The same things were measured in two ways. Each way mixes the same 10 hidden numbers, adds some noise and spreads widely along 6 directions of its own, which tell nothing about the thing.
Some things both ways: the first way, then the second way.
[  4   6  33  28 -13 -24 -31 -28   0 -20 -22  30 -11   2  26 -18   5  13
 -14  26  -2 -33]
[-20  -6 -34  37  30 -12  25  22  24   2 -59   5  46  16   4   1   9 -13
  20  -8  11]

[-20  -8  14   1  27 -83 -26   6  21  29  26 -19 -10  56  39   9  27  40
  19  -5   4 -16]
[ 27 -20  26 -76 -52 -40   7   0  -1  46  -2  26   2 -25 -11  15  21  12
 -10  -6  34]

[-13  15  49  -7  28  -1 -11 -27 -49  41  42 -49  46  36  30  -7  57  35
 -10  16  66   4]
[ 18   6  -1  61 -20  -6  38  -2  23 -24 -62 -34 -19 -28  67 -39  -9  27
 -53 -29 -48]

[-65 -15  71  76 -25  47 -39  -2 -18  87   2 -12  39  15  -1 -63  18  55
   3   2  59  26]
[  7  27  28 -25 -14 -13 -30  28   4 -28 -34   3   6  11  10   9  48 -22
  -6  18  37]

[  8  29 -25 -53  51 -40 -23  15  -6 -41  15 -40  22  -9  19  41  26  20
  -7 -17 -13   9]
[  9  10  15  26   1  10  40  17  -4  -5  12  -3  32  25 -14 -26   9  49
  38  -6 -17]

[ 13  17  17  33   7 -25   1  10  -4  -9   1  -5 -38   6  17   4  -2  30
 -17   3 -14  -8]
[-27 -32 -15 -30  -1 -18  12   3  -7  -4  29  20   2  24 -31  46 -24   0
 -47  12 -42]

[ 14   2 -36  -6  52   9 -17  53 -13 -53   3 -39   2 -57 -18  -2  12  61
 -21 -30 -41   5]
[  9 -11 -26  17 -19   0  13  11  -4  11  11   8  14   3  -7 -12  -2  15
 -30  22 -15]

[-15 -10 -48  44 -21  -6 -43  18  28  -5  38  -6   6  13   4  34 -14 -20
  30  15 -54  -7]
[ 14 -13   7  24 -16 -28  21 -27   8  24  24 -19   8 -38   8 -44 -38 -12
  -5  26 -28]

[ 27   8  29   9  32 -51  52  -2   1  -3  16 -30 -44  27  48 -18  30  71
 -28  19  27 -10]
[  2  -1  45  -9 -16 -22  46  21  -3   1  10  12  16  20 -26 -14 -28  46
  30  -6 -24]

[-21 -47   1  38 -21  13 -25  25  53  28  46 -30  16 -15  -2 -20  21  73
   4  16   2  -4]
[ -9  -9  13 -19 -64 -28  14  19  15  -1 -65  29  11  -8  25   9  20   5
 -29 -27  17]

[ 11 -31   0  24 -19   0 -32   5  31 -33  13 -19  29 -23   8   0  -5  29
   1  37 -20 -15]
[ 30 -14  13  24  -1 -85  59  23  -3   7 -45  23  31  15  -1 -14  57  19
 -26  13  56]

[ 10  21  49 -20  20  -7  -7   1 -45  -6   2 -33  23  -1  25  21  21  24
 -39   1  39   0]
[  3  37  16 -30   9  25 -51   7   6 -16  14 -22 -39  -8  -5  28  28 -32
  21   8  10]

[  6  11  64  11  56 -20  14   5 -48  12   7 -27 -36  23  22 -22  27  60
 -44  -7  30 -10]
[  3  20 -20   3 -27  -1 -11 -10  19  -5 -26 -25 -20 -17  20  16  17 -24
  -9 -22   2]

[-12 -20 -13  -4  45   7 -16  24 -18 -25  13 -17   2 -16 -16  15  -7  -3
 -15 -24 -20 -13]
[  9  13   8  52  34 -16  10  28   9 -11  30   9   0  14 -25 -28  14  12
  31  22  27]

[-11  24 -11  19  -8 -11 -27   6   7  30  -2 -27   4   6  -5  19   0  -1
   2 -18  16  25]
[ 13  24  -8  60 -10  21   2  19 -33 -13  -3 -36 -21   8   8 -15  19 -34
   5  26  18]

[-42 -19 -36  -3  25 -19 -27  -6  33  14  26  -1 -25  15 -21  15 -17  -5
  27 -30 -30 -22]
[ 27 -52  18 -43 -41  -6  10   7   5  51  -4  -7  -5 -49  16 -15 -11  -4
 -38 -29  -4]

[  1  72  19  37   2 -23 -19 -36 -44 -24 -31  51 -62  -6 -18  14  -5  -6
 -12 -16 -24 -24]
[ -7  10   7 -34   3 -22  -3  24  13  14  38  28   4  12 -53   7 -11   0
   7  54  -6]

[ -5 -10   2  13  52  15 -14  19 -14 -18  24 -29  -4 -33 -31 -12  19  46
 -18 -15 -10   1]
[-55  -6   3  17  10  10  -5  22  21 -58 -31  20  33  41  11  26  -5   3
   0 -31 -29]

[  1 -28 -31  21  -8 -70 -24  16  51 -14  -5  -5 -11   7   3  15  -6  12
  15   6 -17 -21]
[-18 -39 -60  76  19 -40  60  35 -34   6 -61  25  27  34   3   8  13   2
 -25   3  30]

[ 32  -6  17  31  29  43  30  33  -6 -30  15 -32 -45 -43  -8 -15 -13  46
 -54   1 -18   5]
[  1 -16  10  -4   0 -40  23   6  -3 -36  16  35  -2  49 -22  69  69 -21
 -71  14  34]

[-20 -14 -13   5 -16 -35   6  39  37  11  22 -39  14  33  51  20  -1  49
   8  18   0  14]
[  0  27 -19  44  21 -17  37   9 -19 -14  -3 -30  17  32 -23  -4  13  -3
  17  38 -23]

[-20  13  37   8  11 -15  -6  18 -29  -4   3   0 -12  22  22  13  12  32
 -32   6  10  -8]
[ -2  51 -21  38 -25  15   2 -14  10  26  -3 -64  -7 -41   5 -56 -47  -5
  97  -6 -37]

[-19 -25  12   7  49 -48 -23  11 -16  11  20 -28  -4  38  14 -12  20  45
   9  -6  -3 -23]
[ -5   9   9  12 -32 -15   8  21  41 -10 -51  28  52  -1  28 -31  36  52
  38 -57  27]

[  4  27  73  78 -55  52 -50 -33 -16  15  -7  18 -14  -8  -3   1 -49 -23
 -10  22 -24  -5]
[-23   5 -57  38 -18  -1   2 -14  38 -44 -44 -22   1  10  36  35  24 -12
 -44 -56 -24]

[  3  26  -7 -13  20 -24 -42   9  -7 -29   5 -11   5 -16  -9  41   5   1
  -9 -19 -20  -3]
[  4   9  15 -18 -12 -11  -1  20  -7  12  45   3 -10   1 -43 -11 -19  14
  29  23  -8]

[ 30   3   8  -1 -38  31 -11  16   9 -57 -26 -12  19 -70   0  14 -12  36
 -43  24   1  -5]
[  1   7   3   3 -48  49  -5  21 -15  29 -27 -27   4 -31  26 -44 -22  28
  65 -48 -15]

[-24   2  13  20 -26  60 -36  -7 -28  -3   5   3  19 -36 -48  34 -30 -37
 -17 -13   1  -7]
[ -1  11 -19  82  37 -49  36  58   5 -48   6  33 -28  46 -33   5  47  23
 -59  45  22]

[  1  24  41  -5  85  -7 -22   5 -66 -10  -8 -28   7  -4   3 -27  35  35
 -28 -32  16  10]
[  1 -24 -30  26   5  18  10  -7   3 -13 -18  -7   9   6  30  13   3  14
 -36 -33 -22]

Other things, the second way, with their names:
k36: [-12  24   1  -8  34  34 -46   5  12 -16  -2 -28  -2  -1   4  13   3 -38
  43   1   1]
k772: [  8 -31  24 -42   4  -3  -4  10   7  10  25  33  -6  -7  -4   7 -21  42
 -25  -6 -11]
k681: [  0   0   1 -21  16 -18 -24  -5   9 -18 -27  -9   3  -2  18  34  42 -47
 -36  15  17]
k377: [ 10   7   2 -24 -56  38 -25 -42 -35  41  10 -16 -50 -54  39  -1 -43   0
  24  -8 -15]
k341: [ 11 -17  30 -13  -6 -19  12  28 -10   1   0  35  21  12  -8  -6  39  35
 -10   6  26]
k38: [-25  10 -35  46   1   7  25  21   6 -35  10   2  -7  39 -14  12 -13  52
  -2 -28 -40]
k954: [ 20  36   4  31 -13   7  13  12   9  10 -24 -32  26  -6   3 -33  28 -13
  62  -3  27]
k899: [  1  13 -20   2 -11  19 -23  12  11  16 -42  -5   2 -22  23  -2  29 -30
  13   0  28]
k860: [-20  15 -56  18  43  -8 -15  12  11 -28 -26  16  17  29  -2  37  43 -11
 -29  36   2]
k735: [ 13  -6 -30  16 -14 -43  36  19  40   5 -25 -10  21  -1 -12 -14   6  18
 -47  -3 -26]
k982: [ -5 -26 -19   6 -18  -8  25  11 -16  10 -11  -4  -7   3  -1  12 -17  -2
 -39   1 -24]
k119: [  7 -15  59 -20  -3  -4  12  37 -20  -5 -41   2  13   0  21 -20   0  25
   8 -17   8]
k200: [ 17  -1   8   6 -36   9   1  -1  -6  35  15 -33 -14 -42  11 -48 -46  12
  41 -18 -17]
k686: [-21   6  -9  39   0  -4  35  11 -11 -15  36  38   5  35 -26  -5 -33  61
  18  17 -33]
k529: [  4 -31  -3  22  22  16  14  15   1  -2 -50  -7  30 -10  44 -18  10  12
 -19 -25 -11]
k717: [  4  26  20  23 -56  43  -2  37  38  -4 -28 -16  18 -30  30 -67   9  35
  22 -36 -26]
k680: [ 16 -12  34 -31 -30 -45  20  16  37   5  63  12  17   8 -52 -18 -12  27
 -19  12 -25]
k789: [  4 -22 -33 -54 -27 -63  29 -30  13  26 -12  60  -3   1  -6  62  27  43
 -58  -2   2]
k605: [ 38 -11  -2  -6 -37 -47  27 -17  -7  25   7 -16 -22 -23   7  -5   3  14
 -32  -2   3]
k326: [  4 -16 -11 -52   9 -31   5  21   5 -11  26  25   3  48 -50  75  49   0
 -54   3  15]
k636: [ 22   7  43  19  11 -53  52  18  -1   0 -14  13   4  17 -21  -1  40   7
  30   3  54]
k652: [ -2 -15 -10 -17  18 -38  27   8   4  11  41 -13  16  16 -55   7 -36 -20
 -45  75 -62]
k453: [-45  -1 -37  42  49  49  -3  21 -40 -40 -13 -31   9  59  -4  45   1 -16
  43 -38 -15]
k759: [  5 -21  11 -17  17 -11  37  16  -7 -15 -26  -2  15  39 -17  56  51 -31
 -47   5   5]
k533: [-29 -26   4 -25  24  -6  -9  27   1 -19  40  14  -6  22 -35  18 -42  20
 -36  20 -60]
k350: [-22 -39 -44  21  27  -3   6  11 -12  -5  -5 -14 -11   7   1  24 -30 -19
 -59   3 -43]
k675: [-16   0 -33   9  21  34 -29 -16 -10  14 -11 -30   8 -22  24  -1 -21 -41
  20  19 -22]
k757: [ 21  17  24   0  35  20 -33  -7   9   7  64 -16 -31 -22 -15 -11 -16 -19
  23  39   0]
k988: [ 35 -11  15   0 -38  -5  33  -1   5  37 -12  41  25 -15  15 -18  48  52
  23 -26  50]
k677: [ 19 -17  -7   6  12 -68  49  15 -11   7   5  17 -12  22 -31  22  11   8
 -54  40   7]
k281: [ 16  11  56 -25  13 -43 -24   3  -5 -24  26 -25 -28  -9  -3  -6  -2 -19
  -5  27   1]
k331: [ 10 -22 -25   3   5  -8 -12  -1  19  19  12  32   0 -20   3   9  36 -13
 -36  16  30]
k112: [  8  -8 -24  13 -37  18  24  -6   6  36 -18 -32 -27 -35  15  -3 -29 -15
  -4 -28 -26]
k612: [  2 -42 -28  -8 -11  -3  13 -32 -10  -5   8   6  -1  14  16  57  19 -17
 -73 -21  -9]
k600: [-20 -10 -57  40  10 -11  16 -15  31 -24 -18 -44   2   7  13  20 -23 -16
 -45 -33 -64]
k583: [-21 -30 -43  13  31  -4  -8   2  -1  -8 -60 -15  -5  -9  36  31  -4 -51
 -58   1 -15]
k861: [  5 -12 -16  11  33 -16 -20  51   4 -23   8  17  10  23 -21   9  48  -9
 -55  39  28]
k72: [ 21 -14  15 -24   0 -23  -8   0   8  16  11  23   0  -6  -9  25  42 -36
 -18  16  57]
k532: [  3  42  -9 -14 -41  29 -36  -2  32  -6 -24  24   0 -11  19  22  68 -17
  10  -1  44]
k957: [ 24 -20 -12  10  21 -25  21 -12 -41  26 -10 -56 -19 -10   1  11 -16 -65
 -24  29   2]
k945: [-13  27  -2  40   0  24   2  -6  19 -25  -7 -26 -35  -6  21  -5 -44  -2
  13 -14 -41]
k225: [-44  -7 -46  17  43  36 -28  19  15 -40 -30  -9  13  29  10  44  12 -31
 -13 -25 -20]
k312: [  0  21   6  -7 -46  28 -13  30  18  14   1  40  20  -5   0 -30   9  54
  40  -6  16]
k145: [ 47 -51  -4 -38 -39 -24  33  -7 -37  80  28  -9 -40 -40 -13   5 -21  -3
 -44   5   5]
k856: [-32 -15  12  26  -4  33   7 -12 -44 -14 -12  11  19  14  32   3 -21  14
  45 -24 -10]
k637: [ 10 -14   2 -26 -38 -24  22   3 -18  25  39   2 -13  -1 -32   8 -11  13
 -18  13 -17]
k24: [ 32  16  28 -43 -15   0  -1   9   4  66  31 -23  -5 -42 -34 -41 -32   2
  80  17   7]
k318: [ -8  19 -43 -12  -1  31 -51 -24 -25  27  30 -22 -39 -27  -1  29  -6 -54
  38  19  14]
k984: [ 17  -5  11  34 -19 -28  33  17  11  -9 -14  14 -12   7   0   9  41 -19
 -36   2  40]
k459: [ 23  41  31   8 -29   8  -6  -2   3  31  52 -29 -21 -28 -28 -43 -20 -22
  81  26  16]
k455: [ -7  29  -5  26 -32  22   6   2  39   0  -2   6  35  -6   4 -33   9  30
  65 -32  -6]
k468: [-30  28  32  14  12  29   2  34 -12 -57   2   0  18  60 -19  22  28  17
  59 -23   0]
k615: [ -8 -26 -53   8 -43  30  17 -27  11  41 -18  11  23 -25  25   8   8   7
   4 -47 -10]
k598: [  6 -18  -8 -20  38 -35   8  13   4 -11  77   5 -30  32 -64  39 -42   9
 -42  35 -29]
k210: [-28  19 -25  15   7 -14   0   9   5 -21 -33  14  25  26  -5  32  48 -23
  28  -6  31]
k328: [-34   8  15  20   4  24 -13  45 -10 -28  10  16   7  30 -20  -9 -22  -5
  17  33 -19]
k311: [-34  60 -60  11  16  27 -16  25  33 -18  21   5   5  36 -54  25   0   8
  44  37 -31]
k871: [ -9 -40 -21 -19  40  -5   3  20  -3  21  32  12 -17  -6 -30  16 -39  10
 -37  23 -44]
k720: [ 24 -33  39  -7   5 -11  20  40 -12  31  47   1 -14 -17 -34 -43 -55   6
 -34  59 -30]
k512: [ -8 -23 -30  19  40 -21  11  40  22  -1  26  12   3  12 -33 -11 -38  24
 -44  38 -44]
k30: [ 12  32 -29  71 -20  20  23  -3  15  11 -15 -63 -31 -31  14 -25   3 -32
  32 -24 -10]
k404: [-18  -4  -3  67  38   1  43  21   4 -42 -47  22  25  43  19  13  23  20
   4 -18   7]
k278: [ -9  23 -10  37   9 -50  34  10  38 -32  -4  10  34  33 -30   1  29  -7
 -11  32  -1]
k991: [-45 -14 -41 -34  22  26 -39  12  -7  12 -14  13  18  11  -8  39 -20 -17
  39 -15   1]
k161: [ -5   6  48 -30 -25   3 -21   6  -8  -3  19 -10   5  -6  -3 -12 -20  -6
  40  -9   0]
k31: [ 50 -11  22 -19 -39 -26  44  27  -2  66 -21   2  -8 -32 -11 -27  17  20
  18 -13  43]
k157: [-11  60 -19  31 -22  -3  35   3  26   8 -18 -11  37  10 -20 -27   7  33
  97  -2 -12]
k347: [  5 -17 -15 -54  12 -15 -18  12   7  15  17 -18   3  -2 -28  20  -5 -15
 -41  23 -30]
k274: [ 22  37  14  -9  -9 -11 -12  -6  10  18   3   0 -10 -15  -8   3  41 -24
  42  23  56]
k700: [ -8  -9  14  13   1 -29   2  23  14 -41  -5  35  22  33  -6  21  43 -27
 -68  43  17]
k779: [-58  -6 -11  27  23  26   5   3  -9 -48 -42  13  40  43  25  33  -1   8
  38 -46 -20]

Some of these things the first way, each followed by its name:
[ -1   0  -4  27  30 -15  57 -12 -32 -19 -21   1 -52  12   3 -31 -15  35
 -11   2   6 -28] | k529
[-27 -21  22  -5  -1  60   2  24  12   1  25  -8  -9 -23  -1  15 -20  11
 -43  -3   1  -4] | k30
[-34 -71 -79 -10  20 -57  12  86 100  23  73 -68 -15  27  25  38 -17  63
  39 -22 -55   5] | k637
[ 18   1  -8   1  -1  18   2   6 -17 -74 -17  17 -14 -55 -13  26 -28   0
 -31   1 -37 -33] | k871
[  0  12  32  38  10   3 -11   2 -14  -7   8 -11 -20  -7  -9   4 -18  18
  -8  -3 -22   3] | k605
[-39 -43 -21 -34  35 -52  -6  39  44   1  35 -20   7  21  40  13  18  52
   8 -18 -11 -17] | k24
[-25   2  25  31  19  10 -23  49 -34 -10 -17   7  -5 -23 -12   7  -7  16
 -35 -34 -10   8] | k318
[ -6 -20 -11  14   4 -18 -20  15  13  -5  27 -34  18   6  13  10   2  31
  13  11 -15  -5] | k681
[-11  -8  74  13  -8  34 -39  11 -11  11 -14  -2  36 -17  34 -25  24  25
 -55  12  46   6] | k145
[ 12   1   8  22  23  -3  38   5   3  -1  40 -24 -34 -10   4   7   6  39
 -10 -11  -9   0] | k945
[ -5 -12 -23 -15  45  24  45  23  38 -37  22 -22 -45 -50 -15 -13  -7  67
 -22 -19 -26   4] | k759
[  4 -16 -12  18 -34 -33 -22  17  44  -7  26 -13  10   7  40  38 -11   8
  13  17 -30 -13] | k274
[-33  -3  -8  55 -32  44 -40  36  11   3  20   5  28 -40 -19  19 -18   3
   8 -16 -35  24] | k686
[ -2  -9  20   9  34 -14  35  30   5 -16 -21 -22 -36 -18  -5  -8 -29  35
 -29 -23   4  14] | k453
[-24   6  -5   5  20 -14  -3 -29   0   4   8 -13   7 -10 -32  -4  12  24
  17 -11  19   2] | k119
[  6   0  27  -1  22  -3  -8  16 -18 -31 -13 -22  -3 -17  23 -17   2  63
 -25   4  -9 -14] | k347
[-29 -32 -18  40  -8  15   2  29  15  24  29 -11   5  11  20   7 -28  -5
  19 -15 -26   1] | k757
[ 33 -17 -11  44 -71  19   8  13  33 -45 -16   5 -16 -47  17   3 -38  32
 -17  39 -32 -31] | k899
[-21 -17  -1 -35 110 -19 -43  41 -14  10  55 -58   0  20  10  -6  47  57
 -10 -38 -17  -1] | k680
[ 10 -26 -43 -11  33 -79  30  55  42  -6  41 -56 -24  47  77  -1  32  97
   3  18 -18 -13] | k652
[ 15  40   9  28   3   0 -29 -16 -16 -49 -13  12  -5 -44 -33  22  -8 -14
 -12   0 -24   5] | k779
[ -4  25  40  -6  19   1 -36  -6 -22 -12 -14  -7  17  -9  20 -11  25  30
 -33   6  23   2] | k954
[ -6  14  44  51 -34  34 -35   2 -18 -29 -25  29  -6 -35 -17   4 -24   2
 -35  18 -14  -9] | k210
[-31 -20 -32   5  39  -5 -19  56 -11 -32  13 -22  14 -29 -19   8  -3  55
   9 -34 -45  -1] | k860
[ 10 -11  34  44   4  -6 -16   4  20  12  19 -13 -14  -1  28  -7 -23  16
   7  -9 -32   0] | k598
[-26  -5 -31 -24  58  14 -53  54  -2 -49  14  -1   3 -49 -25  23   8  19
 -22 -46 -57  -6] | k615
[ 42  26  -3   5  31   8 -50   8 -33 -30  10 -43  30 -31   2  -6  50  35
 -31  13   7   2] | k700
[ 14  44 -49  46 -34 -33   9 -18  15  -9 -15  15 -64  -7 -28  27 -25 -10
  14  -9 -24 -15] | k328
[-38   7  69  43  52  44 -13  -1 -50  16   7   6 -41   2 -25 -36 -16  27
 -26 -27 -12  -1] | k600
[ 21  23   6 -17   5  10 -39 -16 -22 -17  -5 -17  42 -24  21  -2  51  13
 -35  15  40  -9] | k720
[-11   7 -14  24  12 -11  -1  -6   3 -17 -11  12 -52 -13 -28  11 -45  -2
   9 -28 -44 -21] | k225
[-21 -15 -10  19  22 -18  -3  36   6   7  26 -12 -30  25  25   6  -8  34
   1 -11 -34 -14] | k455
[  0  39  21  65 -11  -3 -18 -15 -24 -57 -62  68 -67 -55 -52  -3 -50  -7
 -14 -24 -57 -26] | k991
[-14  11  41  33 -14  46 -53  -3  17  -9  -8   9  -5 -48 -17  -4 -43   7
  -4 -20 -46   8] | k326
[ -2  -4   4  28  45  23  14   6 -30 -35   2   0 -26 -45 -31 -19 -12  32
 -11 -29 -30 -11] | k772
